Each new row is followed by its nearest point in the smallest flat space through zero that holds the last named rows.

K_816 (5 x 10)
-1.470  -0.151  1.012  4.455  2.065  3.337  2.709  -1.287  -1.233  0.253
-0.937  2.754  -1.438  3.236  -0.274  1.546  -1.707  1.645  -0.270  1.485
-1.148  -2.990  0.309  0.180  0.544  -0.848  -0.339  2.137  -0.582  4.316
-0.648  2.106  2.584  0.776  -0.063  6.591  0.395  2.150  0.209  1.192
-0.068  0.643  0.161  0.304  -2.453  1.792  1.280  2.915  1.481  -1.849
New rows:
0.242  0.501  -0.832  -0.584  -1.742  0.001  1.259  2.935  -1.563  -3.197 -> 0.231  0.329  -0.505  0.020  -2.140  0.014  1.058  1.729  1.282  -2.350
2.575  -0.126  -1.867  0.205  -2.788  0.224  -0.465  1.624  0.653  0.357 -> 0.095  0.578  -0.944  -0.244  -1.833  -0.586  -0.650  2.173  0.934  -0.391
3.124  0.971  -3.081  -2.009  2.237  -0.304  1.079  -3.163  1.111  -0.815 -> 1.081  0.931  -0.227  -1.322  0.901  -1.344  -0.499  -3.214  -0.319  -1.946
-1.159  -1.170  -2.829  -2.333  -2.401  0.594  0.576  -1.837  -1.540  -0.698 -> 0.451  -0.393  -0.169  -0.933  -0.334  -1.107  0.229  -0.466  0.281  -1.035
-0.845  2.709  -0.279  2.060  0.468  3.096  2.483  -2.195  1.755  -2.798 -> 0.007  2.396  0.366  2.447  0.209  2.984  1.947  -1.616  0.063  -3.397

K_128 (5 x 10)
-0.832  -0.465  -0.523  -1.711  0.265  0.711  1.582  3.323  0.215  2.024
3.331  -0.770  1.540  1.115  -2.136  -5.362  2.036  0.523  -2.434  -1.410
1.037  -4.165  1.599  -1.762  -0.534  -0.315  0.874  0.770  -1.778  -2.286
-0.186  -0.428  1.128  -2.047  -2.423  0.959  4.634  0.551  -0.861  -1.403
2.472  -0.726  1.910  -1.606  -1.248  -3.559  3.392  -0.740  -0.062  1.163
New rows:
1.172  -2.763  1.839  -1.636  -2.806  1.990  -2.102  2.787  0.305  2.176 -> -0.157  -2.637  0.206  -1.803  0.895  0.528  -0.068  2.140  -0.247  0.656
2.195  2.924  2.794  -1.888  -0.013  0.962  1.230  -2.343  -2.497  2.902 -> 0.648  1.147  0.851  -1.002  -0.596  -0.800  2.104  -2.083  1.235  1.294
1.322  -2.273  1.640  -0.290  1.283  2.207  -1.426  1.024  0.300  -2.707 -> -0.247  -2.906  0.444  -0.651  0.609  1.397  -1.487  0.067  -0.862  -1.996
0.099  -2.216  -2.753  -2.954  2.652  1.454  -1.507  -2.028  2.355  -0.404 -> -0.691  -2.098  0.353  -1.842  2.123  2.124  -1.999  -1.731  1.625  0.850
1.986  -1.146  1.059  2.227  -2.259  1.016  2.186  -1.582  -0.294  0.664 -> 0.705  0.292  0.863  -0.122  -1.243  -0.681  1.630  -1.384  -0.319  -0.993
0.576  3.061  3.010  0.020  -1.767  1.496  0.850  0.527  0.237  -1.505 -> -0.428  1.637  0.065  0.365  -1.615  0.696  1.931  -0.713  -0.296  -1.206

K_366 (5 x 10)
-1.588  -1.305  -0.086  -0.800  -0.546  -1.477  0.816  0.899  1.595  -0.449
-1.165  0.306  5.394  -0.857  0.625  -0.858  1.339  3.575  -0.928  2.852
0.728  0.563  4.440  1.383  -2.011  0.738  4.582  3.614  -0.165  1.051
0.040  2.814  -0.514  1.800  -0.372  -2.348  0.305  -0.900  0.407  0.381
-1.987  0.885  1.543  -3.377  -2.100  3.702  1.779  1.113  1.829  0.624
New rows:
-1.236  0.057  -0.461  1.006  1.033  -0.266  0.034  4.270  1.014  -0.892 -> -0.602  -1.110  0.819  0.015  -0.177  -1.178  0.920  1.246  0.498  -0.029
-1.725  -0.800  0.821  1.390  1.001  3.218  -0.586  1.412  -0.214  0.776 -> 0.264  -0.682  1.177  -0.917  0.249  1.861  -0.053  0.695  -0.754  0.438
0.102  -4.576  2.951  -1.537  -0.375  -0.078  1.722  0.010  -1.438  -0.174 -> 0.064  -3.836  1.836  -0.757  0.433  0.622  0.857  2.436  -0.558  -0.241
-0.216  0.087  -2.531  2.910  0.042  -1.642  0.054  -4.509  -0.015  0.066 -> 0.907  1.189  -3.033  2.114  0.063  -1.921  -0.904  -2.331  0.243  -1.169
-0.358  -0.007  -0.506  0.880  -1.520  -0.200  1.111  2.207  0.239  0.190 -> -0.052  -0.179  0.503  0.561  -0.979  -0.380  1.642  0.879  0.656  -0.292
1.334  0.668  0.777  1.933  -0.914  3.343  -1.291  0.953  -2.078  -1.694 -> 2.377  0.161  0.375  0.988  -0.112  2.958  0.297  -0.240  -1.743  -0.171

K_540 (5 x 10)
2.983  0.004  -1.741  -2.085  2.437  -0.233  2.444  1.130  2.551  -0.141
0.431  -2.560  -0.335  -0.634  -2.583  1.997  0.561  -0.913  -2.956  1.347
0.757  4.316  0.074  -2.711  -3.055  2.047  1.490  2.196  2.332  1.350
-0.235  1.109  -0.810  2.973  -2.057  1.343  2.988  -1.027  -0.432  -0.198
0.067  -0.203  -3.408  -0.754  0.671  -3.959  -0.689  1.567  1.551  0.213
New rows:
-0.920  0.285  -0.337  -2.893  -1.124  -0.129  -2.513  1.025  1.291  2.511 -> -0.361  0.602  -0.041  -3.096  -1.400  -0.639  -2.263  1.685  0.291  1.287
-1.028  -1.546  -0.338  -2.331  1.615  -0.188  -0.098  -0.484  1.469  -0.136 -> 0.786  -0.921  -0.035  -1.468  1.559  -0.571  -0.665  0.413  0.430  -0.022
1.521  -0.626  5.650  -1.285  5.650  0.661  0.613  1.244  -2.080  -1.282 -> 1.420  -1.244  4.302  -1.290  5.044  2.091  -1.022  -1.019  0.382  -1.495

K_933 (5 x 10)
-0.272  -1.488  -0.579  -2.409  0.050  0.834  0.011  -2.953  0.507  -3.411
0.665  -2.762  -1.108  -1.297  2.272  0.075  0.774  0.735  -2.576  -1.807
2.019  -3.906  1.501  1.791  1.214  4.513  3.371  -0.424  -2.986  0.905
1.756  -1.821  -1.400  0.545  2.094  1.672  -1.972  4.018  1.075  -0.351
0.185  1.262  -2.593  -1.202  -2.527  -3.860  -0.325  2.920  -0.467  2.587
New rows:
-0.345  0.573  0.002  -3.013  -1.820  1.339  -0.738  -2.422  2.044  -1.905 -> -0.328  -0.022  -0.539  -1.930  -1.837  0.718  -0.655  -2.828  2.368  -2.072
-5.092  -1.100  -1.934  1.228  -2.214  0.874  0.902  0.626  1.902  -1.415 -> -0.102  0.342  -0.317  -0.639  -1.097  0.124  -0.497  -0.800  1.327  -0.420
-0.609  0.466  1.096  -1.709  -3.753  1.847  -2.504  -2.554  2.112  -2.691 -> -0.385  0.503  -0.109  -1.514  -2.308  1.361  -1.064  -3.239  3.526  -1.947

K_633 (5 x 10)
-2.140  -3.221  0.334  2.249  -0.014  -5.099  2.902  -5.391  -3.609  -1.385
-4.394  0.067  -0.475  0.748  -1.118  -3.874  -0.016  -0.391  -0.205  0.148
-3.589  2.142  -4.698  1.135  -0.415  -0.260  2.605  -6.591  -1.256  0.793
-5.297  -4.080  -3.241  -0.900  0.664  -4.453  -0.121  -6.591  -4.052  -2.058
-1.181  -3.428  -3.015  0.549  1.250  -0.288  -0.512  -6.591  -2.922  -0.375
New rows:
0.077  1.197  1.721  -1.897  -1.273  -2.031  0.159  -1.590  -2.870  -0.582 -> -0.533  -0.331  0.407  -0.859  0.027  -1.612  1.641  -0.586  -1.171  -1.502
-0.700  0.320  -0.286  3.329  -0.426  0.547  2.926  1.588  -4.082  -0.530 -> 0.393  0.532  0.916  1.363  -0.396  -1.142  2.375  -0.917  -0.510  -0.110
-1.683  1.008  0.039  -1.216  -0.064  -4.614  2.542  2.075  1.487  -2.330 -> -2.452  1.362  1.255  -1.444  -1.009  -3.534  2.232  1.993  -0.257  -1.798
-1.593  0.030  -0.876  -0.080  -0.330  -4.614  0.871  -2.035  2.229  0.323 -> -2.898  0.232  -0.353  0.913  -0.814  -2.833  0.848  -1.033  -0.439  0.058

K_319 (5 x 10)
1.205  2.143  0.118  -0.380  -0.364  -2.320  1.044  -4.247  -1.084  0.228
-2.131  0.251  -0.570  1.183  -2.624  -2.197  -3.494  -2.735  0.896  2.494
-1.162  0.005  0.838  3.471  -2.291  0.905  2.908  -0.647  3.156  -2.178
1.532  0.914  1.129  0.509  -0.786  -4.488  -3.712  -1.665  1.190  0.030
2.204  0.966  1.160  1.089  -4.372  -3.257  -0.880  -0.338  2.521  -1.522
New rows:
1.865  -0.825  -0.405  0.410  0.958  -0.272  0.170  2.053  1.419  0.844 -> 0.757  -0.524  0.443  -0.152  0.486  0.031  -0.521  1.829  0.452  -0.769
0.856  1.604  -1.657  -1.081  -0.092  -1.024  0.749  1.758  1.015  1.779 -> 0.809  0.088  -0.288  -1.090  -0.877  -0.127  -0.192  0.690  -0.582  0.258
2.541  -0.258  2.382  -1.447  2.319  0.249  -1.060  0.530  -2.082  -0.834 -> 2.210  0.179  0.601  -1.638  2.804  -0.792  -0.480  1.084  -1.245  -0.766
-0.492  0.539  3.198  -4.225  3.779  1.072  0.209  -0.334  5.650  -0.155 -> 0.410  -0.405  1.070  0.778  3.101  -0.112  -0.161  0.774  0.605  -1.396

K_825 (5 x 10)
-0.322  0.609  3.583  0.620  -2.728  0.080  1.012  -2.813  1.987  3.381
0.613  1.271  -2.438  -5.119  -1.741  0.315  -1.537  0.122  0.844  0.413
-0.407  -1.373  0.198  -2.634  0.313  -3.067  -0.086  -0.610  4.030  1.364
0.178  0.401  1.111  -0.740  -1.127  -1.458  -1.202  -2.416  3.070  0.774
0.427  -2.346  1.009  -1.881  -0.127  -0.706  1.766  -0.970  -2.068  -0.897
New rows:
-0.188  -0.380  -0.010  -2.434  -1.867  -0.927  -0.649  0.546  -1.236  0.329 -> 0.320  -0.243  -0.410  -2.593  -0.935  0.128  0.278  -0.226  -0.549  0.209
0.698  -0.140  -1.131  -1.298  0.135  2.328  -0.483  -2.708  1.871  0.810 -> 0.341  0.923  -0.060  -1.249  -1.266  0.078  -0.982  -1.132  0.952  0.365
0.777  -3.489  -0.996  -0.305  1.575  2.174  -0.439  -0.005  -4.614  0.524 -> 0.342  -1.360  -0.355  -0.502  0.528  1.044  1.611  0.962  -3.983  -1.542
-2.192  4.614  3.331  0.037  3.856  0.445  0.458  -0.955  3.790  0.470 -> -0.700  1.159  0.803  2.221  0.112  -0.691  -0.884  -0.252  3.390  1.740

K_102 (5 x 10)
-1.320  -0.565  0.785  0.581  0.382  -0.814  -0.404  -3.613  1.162  0.671
3.168  3.277  -0.339  0.020  -0.208  -3.213  1.152  2.548  2.934  -1.575
-2.253  0.550  -2.934  4.556  0.030  -0.490  -0.006  2.186  -3.015  1.231
-1.801  3.542  4.756  -2.275  1.126  0.541  -4.141  0.645  0.320  0.536
-0.918  -2.527  -2.012  -0.677  0.875  0.264  -2.191  -2.367  0.542  -0.702
New rows:
-0.766  0.539  -0.584  -4.524  -1.312  -0.560  2.457  0.212  0.882  1.036 -> 1.530  -0.315  1.088  -1.703  -0.486  0.542  1.225  -0.030  0.702  -0.434
1.758  2.055  2.216  -0.264  -1.446  4.344  -1.684  2.469  0.567  0.002 -> 0.588  1.455  2.352  -2.159  -0.195  1.709  -0.577  2.791  -1.024  -0.074
-3.759  2.971  1.437  -1.587  -0.351  -0.084  2.748  0.482  -0.475  1.490 -> -0.909  1.877  2.876  0.749  -0.419  0.293  0.909  0.281  -0.881  1.481
0.470  -1.318  1.094  -0.655  -4.502  -2.005  0.176  2.218  0.164  1.042 -> 1.078  0.492  0.476  -0.162  -0.578  0.130  1.497  1.149  -0.137  -0.028
-0.102  -0.265  4.562  -0.169  1.208  -2.826  -0.718  2.077  0.279  0.379 -> -0.090  2.503  2.656  -0.534  0.112  -0.495  -0.541  0.615  0.625  0.367

K_706 (5 x 10)
-3.515  -5.026  -4.937  1.780  2.125  -1.209  -2.984  1.641  -1.310  5.057
-4.472  -3.107  -2.370  -0.874  -0.881  0.725  1.674  2.332  -6.038  1.400
-4.181  3.202  -2.145  5.044  4.786  3.121  -2.162  -1.012  -2.706  0.213
-5.395  -0.612  0.113  -0.765  3.630  0.061  -1.402  2.859  -1.574  0.832
-1.294  -4.569  0.039  -0.700  6.259  -1.299  -2.589  -1.137  -2.723  1.906
New rows:
2.950  -0.268  2.282  -1.944  -0.652  -1.153  0.707  -2.622  -1.911  -0.078 -> 3.065  -1.221  1.776  -1.608  -0.180  -0.448  1.276  -2.141  -1.267  -1.241
-0.189  -2.046  1.046  0.826  -0.320  -0.665  2.126  -0.820  -1.585  0.307 -> 0.458  -1.418  -0.096  -0.627  -0.318  -0.023  0.843  -0.585  -1.990  -0.008
-1.613  -0.349  -0.041  0.973  2.003  -1.069  1.859  4.481  1.788  0.703 -> -2.653  0.112  -0.041  -0.727  0.410  -0.553  -0.842  2.627  1.405  0.738

K_645 (5 x 10)
-0.469  0.895  1.679  0.343  0.304  -2.085  -1.460  1.180  -5.931  -0.080
-0.943  -2.148  1.754  0.476  -3.296  -0.517  0.502  -1.350  0.370  -2.175
-1.276  -1.516  1.119  0.813  -3.789  1.890  1.679  1.117  0.888  -0.443
4.515  -0.615  -4.433  -2.651  -1.528  -0.100  -0.373  -0.095  0.412  0.217
1.941  -1.103  2.484  4.439  -1.327  -1.199  2.174  0.294  -0.954  4.664
New rows:
-1.445  -1.267  2.028  -4.145  3.466  -0.568  2.037  -1.081  2.073  -1.335 -> -1.738  0.409  0.179  -0.775  2.094  0.023  -0.718  -1.670  2.311  -1.908
2.691  -0.658  -1.163  1.638  1.243  -2.741  -1.757  -4.057  1.268  2.477 -> 3.442  -0.681  -0.448  1.084  1.878  -3.126  -0.275  -3.338  1.333  1.665
-0.837  2.239  1.144  -2.424  3.880  -0.958  -0.493  2.679  -0.285  1.545 -> -1.048  2.487  -0.374  -0.368  3.786  0.410  -0.970  1.361  -1.165  0.993

K_289 (5 x 10)
-1.618  -0.758  -0.249  4.014  -0.377  0.523  -1.267  2.517  -3.025  -0.385
0.332  -5.316  -3.408  -2.307  -0.124  3.697  -1.289  1.551  -0.412  0.181
3.028  -1.753  -2.182  2.427  2.274  -5.645  -4.524  1.100  1.348  -1.342
0.920  1.078  -2.534  2.556  -0.158  -1.328  -1.728  1.306  0.578  -1.785
-1.920  -0.536  1.076  5.691  -0.910  -1.312  0.567  2.302  2.171  -0.214
New rows:
2.036  2.173  1.789  -0.084  1.685  0.342  -0.242  -1.804  -1.673  1.965 -> 0.341  1.744  1.642  -1.265  0.768  -1.058  -0.025  -1.438  -1.935  0.446
-1.472  2.128  2.044  -2.010  1.532  -0.215  -4.614  2.668  0.012  -0.352 -> 0.537  0.415  0.193  0.010  0.775  -1.132  -1.160  -0.192  -1.726  -0.081
-0.311  0.610  2.861  0.523  0.624  -2.408  -2.498  0.219  0.055  -0.158 -> 0.265  0.244  1.808  1.166  1.109  -2.831  -0.824  -0.307  -0.565  0.400
-1.722  -2.405  0.407  -0.324  0.753  -0.304  0.804  -0.039  -1.019  -4.500 -> -0.257  -1.105  -0.201  0.331  0.057  0.401  -0.397  0.583  -0.571  0.140
-0.366  1.354  0.746  1.436  1.447  0.109  1.350  -0.042  0.089  -1.611 -> -0.438  1.539  0.552  1.170  -0.371  -0.401  0.515  0.004  0.098  -0.257
-1.313  2.949  0.753  0.926  -0.310  0.621  1.270  4.614  2.806  -0.174 -> -1.200  1.613  -0.061  2.532  -1.502  0.571  1.601  0.792  2.160  -0.651

K_214 (5 x 10)
-1.152  -0.585  1.049  4.414  1.243  -2.117  -2.596  -1.109  1.714  -2.214
-0.576  -0.018  -1.688  -1.789  2.632  2.932  -3.022  0.919  -3.252  -0.578
0.585  1.560  4.583  0.528  -0.733  0.502  -3.186  3.188  -0.840  -1.502
-2.792  -1.112  0.466  1.793  -0.155  0.744  1.001  -0.161  2.815  1.853
0.726  4.664  -0.938  1.465  2.205  -1.809  -3.042  0.130  0.347  0.129
New rows:
0.599  -1.778  -2.822  1.799  0.412  0.632  -1.176  -0.008  0.755  3.199 -> -1.502  -0.290  -1.871  0.502  1.228  0.582  0.188  -0.899  0.799  1.150
1.512  0.801  1.212  1.869  -0.248  -1.120  -3.030  -3.019  2.278  1.263 -> -0.043  1.399  0.396  2.359  0.465  -2.008  -0.997  -0.565  1.580  -0.399
-3.147  0.407  -3.124  2.128  1.081  -1.383  -2.686  -0.744  -0.539  1.042 -> -1.792  0.572  -2.335  1.939  2.770  -0.039  -1.921  -1.231  0.774  0.318

K_813 (5 x 10)
3.047  -2.287  -1.409  1.127  2.666  0.706  -0.423  0.191  -0.453  0.941
0.636  2.887  0.746  -3.684  3.417  -1.430  2.000  -0.974  -0.843  -3.656
0.861  -1.651  -1.927  1.347  0.874  -4.567  -0.071  -3.161  -1.735  -2.301
-0.466  2.341  0.457  -0.423  1.447  0.805  3.675  0.740  0.680  -0.162
-4.718  0.372  -0.654  -0.811  2.084  3.833  3.372  -3.332  -1.096  0.716
New rows:
-0.292  0.411  -1.017  1.484  0.441  -0.656  4.473  0.214  -0.949  1.451 -> -0.437  0.586  -0.926  2.188  0.873  -0.313  3.968  -0.209  0.404  0.667
0.156  2.634  -2.121  -1.637  0.031  4.614  -0.663  -4.481  1.870  -2.669 -> -1.958  0.450  0.324  -2.505  1.601  2.181  0.034  -1.746  -0.969  -0.662
-1.785  -0.293  1.425  0.287  -0.596  -2.070  3.535  0.663  -0.022  -0.744 -> -1.239  1.616  0.067  0.822  -0.713  -1.545  2.656  -0.233  0.409  -0.613
-0.045  -4.224  -0.043  -2.314  -4.256  0.561  0.562  0.784  1.950  0.819 -> -0.722  -0.770  0.380  0.658  -2.368  0.668  -1.897  0.714  0.483  1.255

K_716 (5 x 10)
0.290  5.230  -1.232  -0.181  0.400  1.660  -1.033  1.936  4.084  0.925
-0.977  4.471  1.508  0.819  -1.577  1.027  -2.802  -3.214  -0.030  -2.754
1.617  2.646  -1.200  0.155  -2.041  -2.912  0.732  -0.180  -0.996  2.873
2.390  1.978  1.235  0.768  -2.420  -1.541  2.132  -2.815  1.314  -1.911
3.220  3.479  2.166  -1.585  -0.080  2.712  1.382  -3.261  1.708  -0.481
New rows:
-2.953  -0.695  0.391  -0.454  -1.467  -0.907  -2.398  -0.367  3.795  0.049 -> -1.639  0.581  -0.510  1.160  -0.157  -0.108  -1.225  1.042  1.421  -1.623
-3.209  -1.184  -0.397  -0.347  -0.473  1.602  -0.981  -0.364  4.511  2.396 -> -0.944  0.245  -0.680  -0.017  1.238  1.357  -0.698  1.955  1.938  -0.182
2.686  0.744  -3.574  -1.482  0.918  -1.643  1.634  -1.678  -0.324  0.042 -> 1.981  0.557  -0.201  -0.444  -0.687  -1.093  1.771  -0.327  0.015  1.548
-3.802  2.343  2.526  1.802  0.098  -3.738  2.132  0.015  -0.789  -0.543 -> -0.838  0.657  -0.396  1.619  -1.891  -2.428  -0.530  -0.403  -0.400  -1.167
-1.191  -0.489  -4.583  -1.445  -0.536  -1.443  -0.527  -2.430  0.068  3.452 -> 0.092  0.551  -1.225  -0.252  -0.389  -1.447  -0.334  0.867  -1.661  2.769
